The rows are grouped in 3 ways, from coarse to fine. Each group lies inside one group of the grouping before and may be the whole of it. The rows also spread widely along 10 directions, which tell nothing about the answers.
In the rows, 128 means zero.
Known rows, each followed by its group in each grouping:
[136 135 129 129 142 135 151  83 140 129 142 103 153 146 142 155 114 113] | tage z_422 z_671
[138 148 137 144 148 103 150  84 105 135 131 137 158 175 175 157 120  82] | zevik z_862 z_650
[131 158 142 110  91 114 103 133 143 117 127 144 114 133 125 111 138 119] | tage z_80 z_10
[166 125 174 131 109 162 109 147  95 105 100 124 107 147 120 159 160 182] | Ruba z_769 z_839
[130 148 145  69 134  88 133 125 121  98  81 165 102 107 123  90 109 128] | Ruba z_919 z_527
[110 129 126 170 133 113 123 115 137 130 153 141 135 124 138 119 122  98] | vava z_976 z_567
[ 91 158 100  93 117  81 104 132 146  84 128  87  67  87 107 110 129 147] | tage z_80 z_175
[120 136 100 107 129 129 114 119 104  97 105  98  95 100  98 166 131 155] | tage z_422 z_100
[136 101 161  90 101 184 107 157 169 145 112 134 134 186  94 104 158 143] | vava z_139 z_802
[126 162 113  96 105 147 109  97 153 108 101 109  99 136 100 130 142 130] | tage z_401 z_756
[159 153 142 175 100 140  93 131  99 128 134  78 106 168 144 182 173 145] | vava z_23 z_94
[132 156 139 156 134 122 143 133 139  99  96 139 125 147 137 103 142 118] | zevik z_862 z_937
[122 170 109 143 111 148 132 121 175 130  83 158 144 147 104 108 128  68] | tage z_621 z_598
[123 170  82 157 138 137 118  76 110 115 100 102 116 160 126 174 146  99] | tage z_422 z_305
[100 174 141 104  93 121  93  52 170 123 154 138  97 154 146  69 149  94] | vava z_139 z_503
[149 165 145 150 130 119 139 126 120 104  80 152 120 126 128 113 127 108] | vava z_356 z_421
[133 132 139 146 138 145 141 157 152  92  91 126 124 128 106 114 139 148] | tage z_401 z_273
[102 144 126 167 148 109 135 106 141 106 126 157 139 124 141 107 120  92] | tage z_80 z_239
[182 156 165 132 100 116 143 152 120 139  98 170 148 157 142 134 126 106] | zevik z_269 z_921
[123 114 124  79 164 128 146 117 122 124  91 102 124 149 112 140 118 137] | vava z_139 z_54
[167 143 128 101 143 135 168 157 112 110  39 132 128 106  91 154 104 141] | zevik z_862 z_445
[106 149 100 121  97 108  80  94  92 113 135 134  86 124 127 157 153 111] | zevik z_862 z_937
[124 164 148 152 152  58 162 152 153  94 134 107 114 102 163  71 108 130] | vava z_139 z_503
[144 145 141 178 108 162 113 119 134 136 120 153 141 156 134 150 147 102] | Ruba z_769 z_839
[122 209  71 136 124  76 119  78  97  98  82 120  86  92 123 165 111  81] | tage z_80 z_175
[158 140 151 141 149 124 153 119  89 111  68 184 141 143 129 139 123 109] | zevik z_269 z_921
[108 159 117 175 104 110 104 109 140 130 151 153 129 163 158 114 155  71] | zevik z_862 z_937
[148 153 127 130 116 138 140 109 137 125 103 153 131  94 113 144  99 105] | Ruba z_919 z_527
[113 144 102 101 142 120 103 117 128 115  88 105 101 184 125 132 153 122] | Ruba z_919 z_527
[163 132 143 126  98 125 135 179 138 134 131  97 134 142 129 157 131 145] | zevik z_862 z_937
[131 119 145 103 137  96 133 149 116 129 107 166 134 123 126 114 107 106] | vava z_356 z_421
[146 179 124  79  83 111 118 114 142 133  98 137 111 148 126 122 132  98] | zevik z_862 z_937
[129 214 105 134 121  87 117  72 115 108  79 141  97 165 155 113 149  71] | zevik z_862 z_445
[153 147 169 165  96 146 100 148  93 102  97 177 100 124 118 123 163 139] | vava z_139 z_54
[127 153 134 113 137 125 152  70 167 132 148  94 151 157 150 135 106  98] | tage z_80 z_175
[129 108 157 114 166  74 122 150  65 136  90 179 144 192 162 119 140 101] | vava z_23 z_94
[ 83  89 118  62 137 159 113 106 144 126  90 192 131 142  80  95 133 105] | zevik z_862 z_937

New rows. What belongs after each?
[148 189 141 169 118  82 124 163 105  80  87 120  98 145 149 115 157 129] | tage z_621 z_598
[117 139 145  98 110 105 129 104 139 119 143 153 127 103 131 112 107 106] | tage z_621 z_598
[123 144 111 100 118 151 132 104 165 120 116  96 113 119 101 135 126 132] | zevik z_862 z_445
[123 151 128 112 137  82 135 144 124  98 107 129 112 116 134 107 122 132] | tage z_422 z_100
[102 133 149 176 147 107 122  82 114  96 170 132 128 137 169 124 136 120] | tage z_80 z_239
[123 139 131  94 129 103 112 129 107 105 106 126 104 158 131 121 146 140] | tage z_422 z_305
[136 175 137 117  58 143  69  82 114 123 121 174  84 119 122 136 154 109] | Ruba z_769 z_839
[103 160 109 127 122 138 109 102 186 123 127  97 127 190 130 106 155 100] | tage z_80 z_10
[157 164 154 159  81 148 109 111 119 116 122 161 109  91 124 148 132 127] | Ruba z_769 z_839
[177 161 177 191 135  94 147 164  79  99  83 167 130 132 155 118 131 124] | vava z_976 z_567
[ 99 142  94  87 117 145  98 109 127  99  65 154  85 124  75 116 152 120] | zevik z_862 z_937
[ 57 154  84 100 112 133  71  36 159 107 160 106  82 151 123 103 167 105] | tage z_422 z_100
[123 195 112 129  83 167 102  70 188 128 100 155 122 152 105 103 145  71] | tage z_80 z_10
[108 124 116  88 132 116 136 144 164 127 114 134 132 132 109 100 115 118] | tage z_422 z_305
[109 161 107 134 111 136 100 114 146 117  96 159 117 156 114 104 156  91] | tage z_422 z_100
[110 129 153 151 130 102 113 102  87 107 135 193 112 103 143 108 131 106] | vava z_139 z_54
[136 121 146 119 119 189 116  98 152 122 119 121 128 153 107 141 145 142] | Ruba z_919 z_527
[110 136 124 110 146 130 147  91 142  97 108 124 118 114 117 115 121 127] | zevik z_862 z_937
[129 101 192 117 142 118 140 132 129 100 150 144 130 150 152  91 140 163] | zevik z_269 z_921
[178 157 130 101  63 131  94 137 114 177 114 128 131 177 125 176 134  96] | vava z_976 z_567
[146 108 165 132 145 165 128 102  90 113 107 121 126 135 119 164 141 160] | vava z_23 z_94
[129 138  94 160 156 160 141 132 123 139  41 172 149 153  90 145 127  70] | vava z_139 z_54
[115 193 126 123 116  70 116 113 149  94 123 117  96 140 155  85 139 108] | tage z_80 z_10
[117 142 144 178 114 135  94 123 135  94 160  83  90 148 142 123 175 155] | vava z_356 z_421
[165 130 158 154 137 169 148 120 108 133  81 165 156 149 118 149 123 113] | vava z_139 z_503
[120 125 130 172 161 140 149 132 130 109  94 147 150 166 132 120 143 107] | zevik z_862 z_937
[180 180 167 134  85 129 121  73  97 121 133 142 130 149 160 160 137 113] | tage z_422 z_671
[117 170 112 166 109 118 100  97 100  90 109 165  95  94 118 133 145 107] | tage z_422 z_671
[139 165 128 182 134 125 128 119 117 100 104 120 122 165 145 134 154 119] | tage z_422 z_305
[105 169  96 105 149  37 123  80  83  97 140  76  84 140 177 150 129 116] | zevik z_862 z_937
[ 81 113 125 147 212 112 181  97 174  97 126  81 139 112 136  88 103 132] | vava z_23 z_94
[136 141 137 131 138 149 152  56 157 136 148 113 154 142 149 150 103 101] | Ruba z_919 z_527
[119 177 108 178 144 140 131  63 122  90  99 124 113 140 133 136 144 107] | tage z_422 z_305
[ 79 115 110 111 161 107 112  74  95 102 124 155 108 124 130 124 133 110] | zevik z_862 z_445
[128 133 151 172 116 130 128 128 111 111 121 199 136  96 126 122 126 104] | zevik z_862 z_650
[103 129 124 176 144 140 121  95 135 103 155 102 127 134 136 148 139 130] | tage z_80 z_239
[138 207 125 140  92 124 117  83 181 109 142  57 100 162 148 125 150 118] | tage z_80 z_175
[110 135 121 116 135 138 116 141 147 119  75 157 123 179 110  91 158 104] | zevik z_862 z_445
[111 140  99 153 153 140 127  90 135 132  91 159 145 161 126 138 125  69] | Ruba z_919 z_527
[ 83 115 111 123 145 134 115 116 146 102 123 147 120 106  98 112 126 121] | tage z_80 z_10
[140 139 155 117 163 125 178 109 152  98 114 103 146 127 140 111 106 147] | tage z_422 z_100
[122 137 107 155 162 169 123  57 113 131  83 149 161 226 137 164 159  70] | tage z_401 z_273
[111 164 118 178 122 129 136 148 206 105 126 117 127 131 123  78 139 110] | tage z_401 z_756
[114  75 126 119 171 110 146 153 100 117 146 105 144 122 128 164 109 156] | tage z_422 z_305
[132 144 153 104  93 136  90  96 115 116 126 156 112 165 132 120 163 123] | tage z_422 z_671
[143 172 113 170 106 123 118 120 129 128 115 126 119 124 128 149 128  89] | vava z_356 z_421
[113 107 141  94 132 152 114 122 138 106 116 109 100 118  91 115 136 168] | vava z_976 z_567
[131 146 153 167 140 117 141 118 114  97 120 140 136 138 150 125 134 115] | tage z_621 z_598
[ 94 153  96 125 133 108 117 132 177 121 113 111 108 139 123  98 135 106] | Ruba z_769 z_839
[150 136 148 189 124 130 140 174 139 110 124 131 143 131 132 132 135 134] | tage z_401 z_756
[151 140 148 113 109 117 123 143 137 132 132 106 125 182 144 136 147 135] | zevik z_269 z_921
[123 120 130 137 153  67 131 161  83 123 119 149 138 157 160 141 130 105] | zevik z_862 z_650
[115 130 101 131 145 137 127 123 142 120  93 133 136 155 111 139 136 103] | tage z_401 z_273
[106 141  86 118 167 110 166 130 157 105  97  77 128 101 105 143  95 120] | tage z_621 z_598
[152 196 150 146 120 125 156  69 163 107 124 106 133 139 154 119 116 103] | tage z_80 z_175
[ 89 117 105 131 171 100 113 103 103 114 121 136 135 175 143 139 140  97] | tage z_80 z_10
[152 177 145 129 104 143 135  88 158 134 106 135 143 197 152 115 148  87] | zevik z_862 z_937
[142 152 131 168 107 130 100 130  76 106  92 171 105 131 122 154 160 116] | zevik z_862 z_445
[128 141 141 205 109 157 107 123 129 109 139 147 131 128 127 144 151 119] | tage z_80 z_239
[117 117 144 157 171 142 160 140 151  94  94 137 147 133 113 105 123 130] | tage z_80 z_175
[103 123 133 174 143 110 108 122  93 102 127 147 106 101 130 128 143 126] | vava z_23 z_94
[171 119 164 142 109  92 139 177  88 147 149 141 145 114 153 169 106 127] | vava z_139 z_54
[130 141 155 119 100 128 110 122 153 127 135 139 117 143 128  92 138 123] | vava z_976 z_567
[102 151 108  46 128 113 142 105 188 107  90 135 108  91  89  80  98 116] | tage z_401 z_273
[135 126 159 139 128 162 135 177 166 104  78 154 139 152  95  88 145 137] | tage z_80 z_175
[142 122 140 123 125 142 136 118 114 128 117 147 138 122 120 153 120 121] | zevik z_862 z_445
[150 144 191  72  98  90 127 128 132 121 141 159 116 123 159  90 116 140] | Ruba z_769 z_839
[143 163 111 129 120 114 149 113 147 137 121 117 142 126 133 147 101  96] | tage z_422 z_305
[121 164  79 147 111 163 113  87 122 113  78 139 104 106  84 169 137  98] | zevik z_862 z_937
[121 132 126  98 138 122 155 111 161 123 131 116 139 117 122 118  99 122] | tage z_422 z_305
[124 162 138 123 127 136 134  57 134 104 115 147 125 120 127 124 117 101] | tage z_80 z_175
[106 106 174 174 118 116 115 123 121 104 190 181 136  94 147 108 126 122] | tage z_80 z_175
[ 94 113 133 102 140 130 105  85  97 101 118 163 106 128 118 126 145 129] | zevik z_862 z_650
[142 107 164 125 128 151 150 149 137 112 107 170 139 103 101 116 117 145] | zevik z_269 z_921
[158 115 137 118 142 151 132 162  85 121  55 149 126 134  91 162 128 143] | vava z_139 z_503
[120  88 139 137 135 158 134 173 176 139 131 143 159 140 108 115 123 125] | Ruba z_919 z_527
[124 169 141 110  93  95 110 129 135 105 120 155  93 113 133  87 140 117] | zevik z_862 z_445
[117 174 108  90 122 122 146  99 208 125 132  48 125 164 132 112 123 112] | tage z_621 z_598
[123 104 125  96 160 114 138 148 126 123 121  94 143 162 126 152 120 142] | tage z_80 z_10
[168 152 141 104  78 160 126 147 165 150 108 128 142 160 108 137 131 120] | tage z_422 z_305
[147 165 124 133 138 112 128  93 116 116 119  57 108 172 150 156 140 136] | vava z_976 z_567
[141 159 135 157 103 145 120 100 136 141 109 187 157 168 135 124 139  64] | tage z_422 z_671
[104  79 122 136 174 185 154 126 153 127  99 156 173 148  91 127 119 116] | tage z_422 z_305
[145 121 162 130 142 104 150 155 117 100 139 100 129 132 149 132 124 169] | tage z_422 z_305
[106 151  78 106 118 150  98  77 144 106 130  53  83 129  97 176 147 146] | tage z_401 z_756
[131 116 145 120 130 140 132 140 128 112  93 185 130  95 101 115 111 124] | Ruba z_919 z_527
[112 114 129 177 170 140 137 104 100  92 108 157 138 126 123 143 133 121] | tage z_401 z_756
[109 169 134 164 116 137 135 103 182  96 130 125 121 112 126  89 133 109] | tage z_621 z_598
[152 160 159  83 109 107 139 138 161 124 110 117 132 163 141 103 122 127] | tage z_80 z_239
[136 137 107 174 117 144 119 167 144 134 109 121 133 160 112 153 151 114] | zevik z_269 z_921
[ 96 147 112 130 164 137 144 107 189 105 102  92 132 177 121  92 138 112] | tage z_80 z_175
[136 165 109  87  98 160 118  54 153 137 118 118 123 134 107 161 120 102] | tage z_401 z_756
[108 180 130 114 100 117 106  88 176 111 135 105  85 145 135  73 152 117] | vava z_139 z_802
[ 90  76 100 144 186 164 135 101  98 119  88 171 156 151 100 158 132  99] | zevik z_862 z_937
[ 69 142  98 123 148 115 122 141 184  91  92 131 100 131 101  57 149 116] | zevik z_862 z_650
[103 126  78  96 131 139 100 116 141 143 112  86 110 160 106 170 139 118] | Ruba z_769 z_839
[106 126 106 134 150 120 130 111 120  94 119 116 112  97 113 148 122 135] | tage z_401 z_273
[167 205 119 153  95  94 123  67  94 126 137 113 117 130 167 189 119  88] | tage z_401 z_756
[138 167 110  80 121  97 130 122 138 128  89 108 107 135 119 129 113 106] | vava z_356 z_421
[ 96 109  98  56 136 146  95  70  97 145  92 161 113 155  94 154 133  94] | vava z_139 z_54
[128 167  99 134 104 135 101  99 126 127 109 130 118 143 115 161 138  93] | tage z_80 z_10
[145 161 141 119 127 145 157  97 146 103  89 136 122 101 112 118 114 125] | zevik z_862 z_445
[130 187 106 178 137 155 128  42 122 100  91 125 123 154 133 150 150  90] | tage z_422 z_671
[146 127 182 160 114 144 133  96 120 115 157 159 136 106 145 127 121 126] | vava z_356 z_421
[134 229  75 143 114  82 119 110 132 107  67 105  90 156 138 125 144  82] | tage z_422 z_305
[ 79 147  89 122 146 135 116  71 143  87 114 110  91 112 103 117 138 128] | tage z_422 z_305
[148 146 148 136 132 105 127 120  71 100 109 129 112 139 149 161 140 140] | zevik z_862 z_650
[132 143 143  43 130 124 136 135 149 115  63 133 103 142  98  85 125 138] | vava z_139 z_54
[115 143 119 125 146 102 124 101 119 107 125  99 104 133 137 133 128 123] | vava z_356 z_421
[125 140 141  99  94  79  97 152 126 124 148 142 112 146 147 114 142 121] | tage z_401 z_273
[123 157 126  60  97 138  97  66 122 116  95 158  89 139 103 121 145 117] | zevik z_269 z_921
[ 54 151  50 144 159 124  97  94 151  98  87 118  96 142  95 118 149  87] | tage z_80 z_239
[125 124 166 114 121 137 117 140 157 111 130 138 135 168 131  91 149 139] | tage z_80 z_10
